The same things were measured in two ways. Each way mixes the same 11 hidden numbers, adds some noise and spreads widely along 6 directions of its own, which tell nothing about the thing.
(in the rows, 128 means zero)
Some things both ways: the first way, then the second way.
[150 159 151 108 112 189 152 130 139  85 129 114 140 166 113 113  72 103
 165 191 121 132]
[ 94 122 147  98 161 130 118 195 190 193 124 134 158 186 129 155  85  67
 126  90 205  92  91 116 108  64  68 172]

[142 150 150 120  90 152 140 146 112 180 138  68 103 122 165 173 122 107
 112 156 125 168]
[128 138 118 118 139  83 127 141 158 135 135 147 194  77 122 108 160 101
 171 159 145 146  73 178 142 128  89 144]

[137 143 140 120  91 178 100  94 135 137 127  73 120 122 126 126 118 107
 143 137  84 129]
[ 97 147 160 151 119 100 137 152 183  97 152 154 100 109  95  80 141 105
 143 156 138 124 134 122 121 120  82 136]

[130 148 146 149  80 159 195 178 116 100  72 126 119 202 140 154  95 148
  98 157 148 214]
[127 157 138  99 159  90 121 128 166  96 155 129 146 113  91 101 161 112
 115 200  87 157 146 131 135 153  53  99]

[ 96 159 139 168 211  38 119 142 124  61 122 173 130 144  74  62 145 124
 120 125 156 124]
[140 132 137 164 141 109 119 135 135  92 138 118 113 150  94 132 118 135
 138  90  96 142 143 135 150 149 105 122]

[ 94  93 104 149 109 108 124 161  72 162 188 105  80 106 163 157 125  95
 149 135 134 195]
[238 114 108 143 117 170 128  47  59 214 156 122 133  61 121 175 100 186
 121  66  95 144 119 176 197  90 209  98]

[145 136 168 150  94  87 114 130  83 101 113 111 131 161 123 135 109 125
  62 156  99 149]
[181 126 111 130 148 106 121  73 129  96 137 171 164 106  66 112 152 155
 121 131  67 179 114 157 160 129 128 145]

[117 135 105 146 135  72 131 108 141 160 131 144 131 168 155 184 158 180
 138 122 138 107]
[141 141 130 139 105 144 148  92 119 102 131 171 162 112 101  93 159 144
 170 144 116 149  88 140 110 116 160 155]

[151 192 184 128 136 137  64 154 150  76 122 107 131 172 121 136 114  71
  76 167  96 140]
[ 86  95 144 137 137  93 124 168 193 120 136 127 122 135  97 115 123  99
 143 102 164 127 130 132 143 111  98 165]

[114 153  89 103 174 171  88  85 194 123 106 164 119 180 134 173 117 145
 203 103 120  87]
[125 135 149 102 102 163 102 136 139 122 139 136 137  93 101 100 142 138
 154 117 133  98 124  96 124 175 143 156]

[131 143  99 108 142 176 170 136 165 150 111 144 108 202 122 170  94 142
 227 153 193 156]
[139 142 106 142 156 153 143 120 129 201 156 124 165 111 129 126 112  80
 132 113 171 111  95 137 152  88 175 158]

[135 126 121 110  99 162  96  94 125 173 132  89 130 157 122 139 142 143
 165 139 111 127]
[144 154  87 132 180 115 149 117 146 157 138 163 141 121  90 127 100 113
 114 105 143 135 109 159 155  74 123 177]

[165 118 122 120 110 198  73  95 139 184  94 122 157 129  51  87 115 145
 153  73 100  86]
[139 117 148 163 110 161 129 138 113 175 159 105  86 110 125 119  91 110
 132 131 140  93 152 104 139 135 181 123]

[112 122 115 161 162  64 162 154  76 101  81 190 128 184  77 109 114 160
 107 105 173 163]
[120 110 116 137 103 176 124 113 104 165  83 153 130 141 109 123 114 107
 139  66 111 156  77 158 105 124 170 173]

[141 115 118 134  82 155 100 113  71 132 160 108 133  91 117  65 114 121
 121 132  82 122]
[119 133 119  90 148 134 121 137 150 145 107 145 117 163  93 144 106 120
 112  77 123 147 114 166 119  97  95 160]

[152 171 133 153 138 149 156 136 118  86  67 138 147 153  78  87 100 111
 100 113 146 130]
[150 157 107 102 160 129  94 121 146 167 140 120 193  82 111 138 130 108
 148 131 136 131  81 142 149 155  81 143]

[105 146 110 150 106 124 154 172 102 126 153 105  86 137 194 187 120  98
 117 145 140 198]
[109 144 119 109 123 139 128 120 128 121 123 133 134 111 111 110 139 122
 147 113 117 156 110 159 125 124  99 128]

[ 87  83 100 143 169 123 171  93 153 148 108 190 100 149 124  78 136 186
 222 108 156 120]
[138 148 150  92 134  77 101 150 155  58 149 134 148  95  92  96 160 159
 147 192  99 113 145 109 130 179  84 126]

[130 177 151  94 163 196 133  74 164  96  96  89 112 119 119  93 112 100
 170 163 119  96]
[175 130 130 200 124 144 166 117 109 179 173 134 120  82 122 124  85 116
 166 167 153 113 139 134 166 118 145 109]

[129 127 124 122 144 158  67  73 137 144 174  91 110  62 167 139 135  91
 160 126  82  71]
[151 154 147 141 122 129  94 134 147 120 157 144 139  84 101 110 110 137
 161 156 150  88  95  90 118 138 114 162]

[138 136 108 167  93  98 163 129 109 116 105 164 162 187  90  94 123 179
 127  99 127 143]
[120 170 132  79 152 122 137 123 172 107 133 163 148 141  85 107 163 131
 119 129 117 138 119 143 115 108 101 155]

[142 120 151 118 132 204  74  81 184 171  94 110 139 157 125 143 138 140
 164 129 106  77]
[ 95  97 105 134 117 132 129 144  92  92 104 115 113 133 113 110  92 140
 163 118 128 141 133 127 124 128 131 150]

[ 96 104 103  99 140 102  81  69 134 199 193 101 105 119 155 170 148 151
 215 154 113  84]
[217 106 134 189 126 176 154  89  48 141 170 134 118 143 110 145  65 173
 130 107 102 123 180 101 184 103 174  83]

[143 107 126 144  88 164 138 132 109 156 143 117 123  93 134 139  84 113
 129 116 103 127]
[ 67 113 165 130 102 152 128 172 118 118 129  97  90 161 143  94 111  96
 130 143 130 110 159  72  98 124 111  96]

[129 163 127 124 158 110 174 113  98  79 141 130 108  96 150  92 118 123
 132 134 123 125]
[153 181 105 146 141 148 172 114 100 106 136 166 126 127  92  96 131 127
 150 149 104 138 134 164 131 151 152 143]

[154 163 143 158  84 164 190 189 103  73 124 106 125 160 156 139  95  89
 103 173 149 206]
[119 149 128 123 166 159 125 145 144 161 156 101 128 166 111 145  75  88
 131 140 165 116 135 108 122 103  76 130]

[122 140 137 142 148 111  99  94 157 116 116 144 139 151 107  94 114 102
 143 123 101  89]
[141 100 149 101 112 120 119 134 151 151 156 141 159  72 120 119 128 156
 149 123 168  98 121 107 156  87 127 139]

[132 114 144 131 121 121  86  68 126 136 122 129 135 109  84  57 125 155
 143 127  84  79]
[131  94 138 158 129 107 150 121 131 113 124 131 108 152 103 126 120 142
 119 109  91 159 157 129 148 103 122 109]

[107 144 111 178 146  64 156 163 104 129 115 166 139 149 117 106 149 160
  90 100 153 146]
[104 132 136 112 131 128 130 148 142 138 122 115 137 144 126 125 126 109
 141 136 133 132 121 129 113 118  91 120]

Other things, the second way, with their names:
<284>: [153 154 153 138 122 140 123 123 140 162 180 164 115  86 113  92  99 110
 122 176 165  91 101 105 116  60 139 151]
<188>: [ 73 147  75 149 166 115 177 132 102 149 122 109 112 151 137  92 113  54
 108 156 126 161 111 169 115  64 166 142]
<139>: [239 105 162 137 111 127  79  89 131 155 160 121 174  95  98 189 112 180
 182 147 120 133  80 158 139 148 141 133]
<352>: [ 73 162 111  97 182 108 121 143 173 125 152 119 146 132 115  98 115  84
 103 152 160 125 112  91 117  56  55 144]
<330>: [191 103 146 144 100 164 103 106  95 144 148 122 152 110 106 140 114 146
 172 144 118 120 110 128 133 171 194 144]
<264>: [117 111 146 101 129 145 103 157 145 189 137 104 184 114 150 140 123 104
 145 101 171  95 100  93 140 118 112 127]
<72>: [102 118 134 114 131 141 116 155 127  96 144 102 108 128 103 113  96 129
 149 148 134 125 179  95 141 156  66 108]
<215>: [159 158 123 176 132 150 127  89 140 124 157 155 142  97  79 106 132 122
 162 122 124 141  97 136 139 146 146 164]
<60>: [141 142  93 131 138 129 170  91 114 159 129 124 146  94 119 137 143 135
 152 112 115 172 118 201 160 112 137 112]
<206>: [119 126 112 123 156 125 116 129 139 139 129 141 143 124  96 103 117  91
 108 138 117 140 117 120 137 124 117 155]
<182>: [ 94 205  90 163 171 132 172 120 117  89 141 144 105 145 101  67 129  95
 112 152 107 128 134 111 114 114 143 149]
<414>: [116  83 157 174  63 143 121 138 100  74 135 132 131 110 120  92 121 143
 217 129 150 131 113 119 120 142 157 143]
<74>: [164 111 142 190  83 148 153 101  74 150 147 131  97  99 134 118 115 132
 158  95 109 159 123 183 156  98 171  86]
<191>: [131 160 146 153 126 118 139 128 149 122 180 143 130  86 110  76 147  86
 151 202 144 127 113 144 125 121 134 131]
<245>: [ 71 120 123 177  91 127 167 127 129  93  95 127 111 142 118  98 145 108
 195 115 123 181  97 183  93 130 134 143]
<91>: [170 133 136 140 141 171 112  97 105 175 160 101 132 135 117 144 110 120
 108 108 101 127 135 109 152 131 161 103]
<8>: [190 168 151 175 109 102 149  94 144 122 184 160 146  45 108  88 183 156
 168 169 125  95  95 143 140 136 233 158]
<144>: [132 124 123 151 121 161 145 122  76 113 100  94 126 192 126 156 114 147
 159  68  82 160 144 146 128 158 136  93]
<31>: [119 180 149 173 132 117 122 118 145  71 188 123 117  99 103  69 145 112
 153 186 127 118 121  92 117 132 125 129]
<420>: [196  67 171 174  44 208 110 134  65 211 122 122 138 105 149 175  65 150
 217  92 160  99  94 138 129 162 176 117]
<48>: [121  71 177 101  72 156 114 172 117 175 109 131 107 142 148 152  74 143
 153 105 164 101 123 115 102  79  99 114]
<380>: [113 133 154 111 123  85 143 124 186 101 150 152 114 112  96 102 151 143
 135 156 139 136 118 147 109  61 117 152]
<20>: [110 150 106 157 133 116 146  92 118 127 134 114  80  92 113  96 137 124
 106 117  87 157 126 148 137  98 167 124]
<85>: [ 75 100 166 142 105 126 140 173 133  86 101 122  88 203 124 117 102 130
 139 108 118 130 157  91  93 104  76 106]
<417>: [164 129 133 121 135 121 114 106 139 141 156 125 169  96 104 115 166 115
 133 154 105 139 107 148 145 155 179 142]
<404>: [129 154  90 141 167 101 141 115  98  86 174 116 118  79 112  89  97 148
 123 170 127 127 169  98 174  87  92 101]
<96>: [198 156 113 135 141 120 150  95 131 172 176 170 128  55  92 108 136 132
 123 148 129 119 113 191 166 101 208 162]
<395>: [110 129 101 127 140 138 133 100 108 121 111  94 103 144 108 136 121 143
 119  89  87 163 134 144 126 120 155 131]
<33>: [111  86 125 107 135 138 135 161 102 122 113  91 133 176 129 149  97 145
 140  90 126 124 173 107 146 131 118 107]
<239>: [195 126 138 141  88 131  95  60  97 103 137 171 136  59  86  97 167 174
 140 114  58 163  81 165 140 141 194 146]
<227>: [136  98 130 136 116 161 108 139 125 171 134 120 147 103 115 134  92 113
 168 115 163 115 112 121 144 147 133 153]
<275>: [150 166 154 114 105 127 113 117 168 110 113 152 168 127 100 150 165 149
 203 110 124 157  51 197  87 156  81 152]
<262>: [122 126 144 157 134 169 125 150 113 133 142 109 119 176 115 133  81  96
 147 115 137 128 147 103 129 140  87 109]

Some of these things the first way, each followed by its name:
[121 129 157 144 181  96 159 129 145  94 149 134  77 121 172 137 105  73
 168 182 156 137]	<414>
[136 117 132 181 106 130 108 136 111 136  95 127 144 130  79 109 125 124
  93  81 118 144]	<20>
[128 170 153 134 125 173 134 150 136  58 134  99  92 125 195 149  92  52
 107 173 102 167]	<72>
[116  89 112 122 139 144  76  65 118 154 120 133 126 121  94 113 106 138
 170 124 101  69]	<239>
[120  95 126 180 113 104 140  90 128 176  95 108 144 134  90  84 151 118
 142  91 130 118]	<404>
[159 154 127 105  88 200 116 110 105 154 165  64 110  57 166 123  88  79
 133 160  89 106]	<191>
[112 149 102  95 147 153  72 100 116 161 163 120 115 109 138 101 137 119
 161 127  98  95]	<96>
[123 173 131 172 147  42 100 161 114 151 147 125 124 103 154 145 197 142
  47 104 133 134]	<245>
[149 158 132 146 150 110 130 132 128 110 122 153 143 119  91 107  88 101
 117 110 122  96]	<264>
[ 94 149  76 145 192  75 141  99 156 120  91 176 116 196 102 131 163 176
 199 111 191 127]	<215>
[ 86 125 158 130 128 161 144 160 129  87 142 111 108 157 183 162  96  93
 131 188 115 167]	<48>
[133 122  94 158  96 122 150 121 121 175 140 119 133 126 114 100 179 191
 164 107 148 140]	<275>
[174 137 142  92 117 196  50 103 133 176 159 106 126  87 160 152 117 123
 131 144  78  61]	<330>
[126  96 132 112 102 158 134 146 141 181 173 120  82 144 182 187 116 139
 191 153 129 165]	<33>
[139 131 150 131 154 108 117 131  84 154 144 110 119  78 109  96 128 105
 107 114 127 124]	<420>
[147 122 127 179 135 140 113 118 143 101  77 179 166 150  63  57 128 162
 120  85 123  98]	<395>
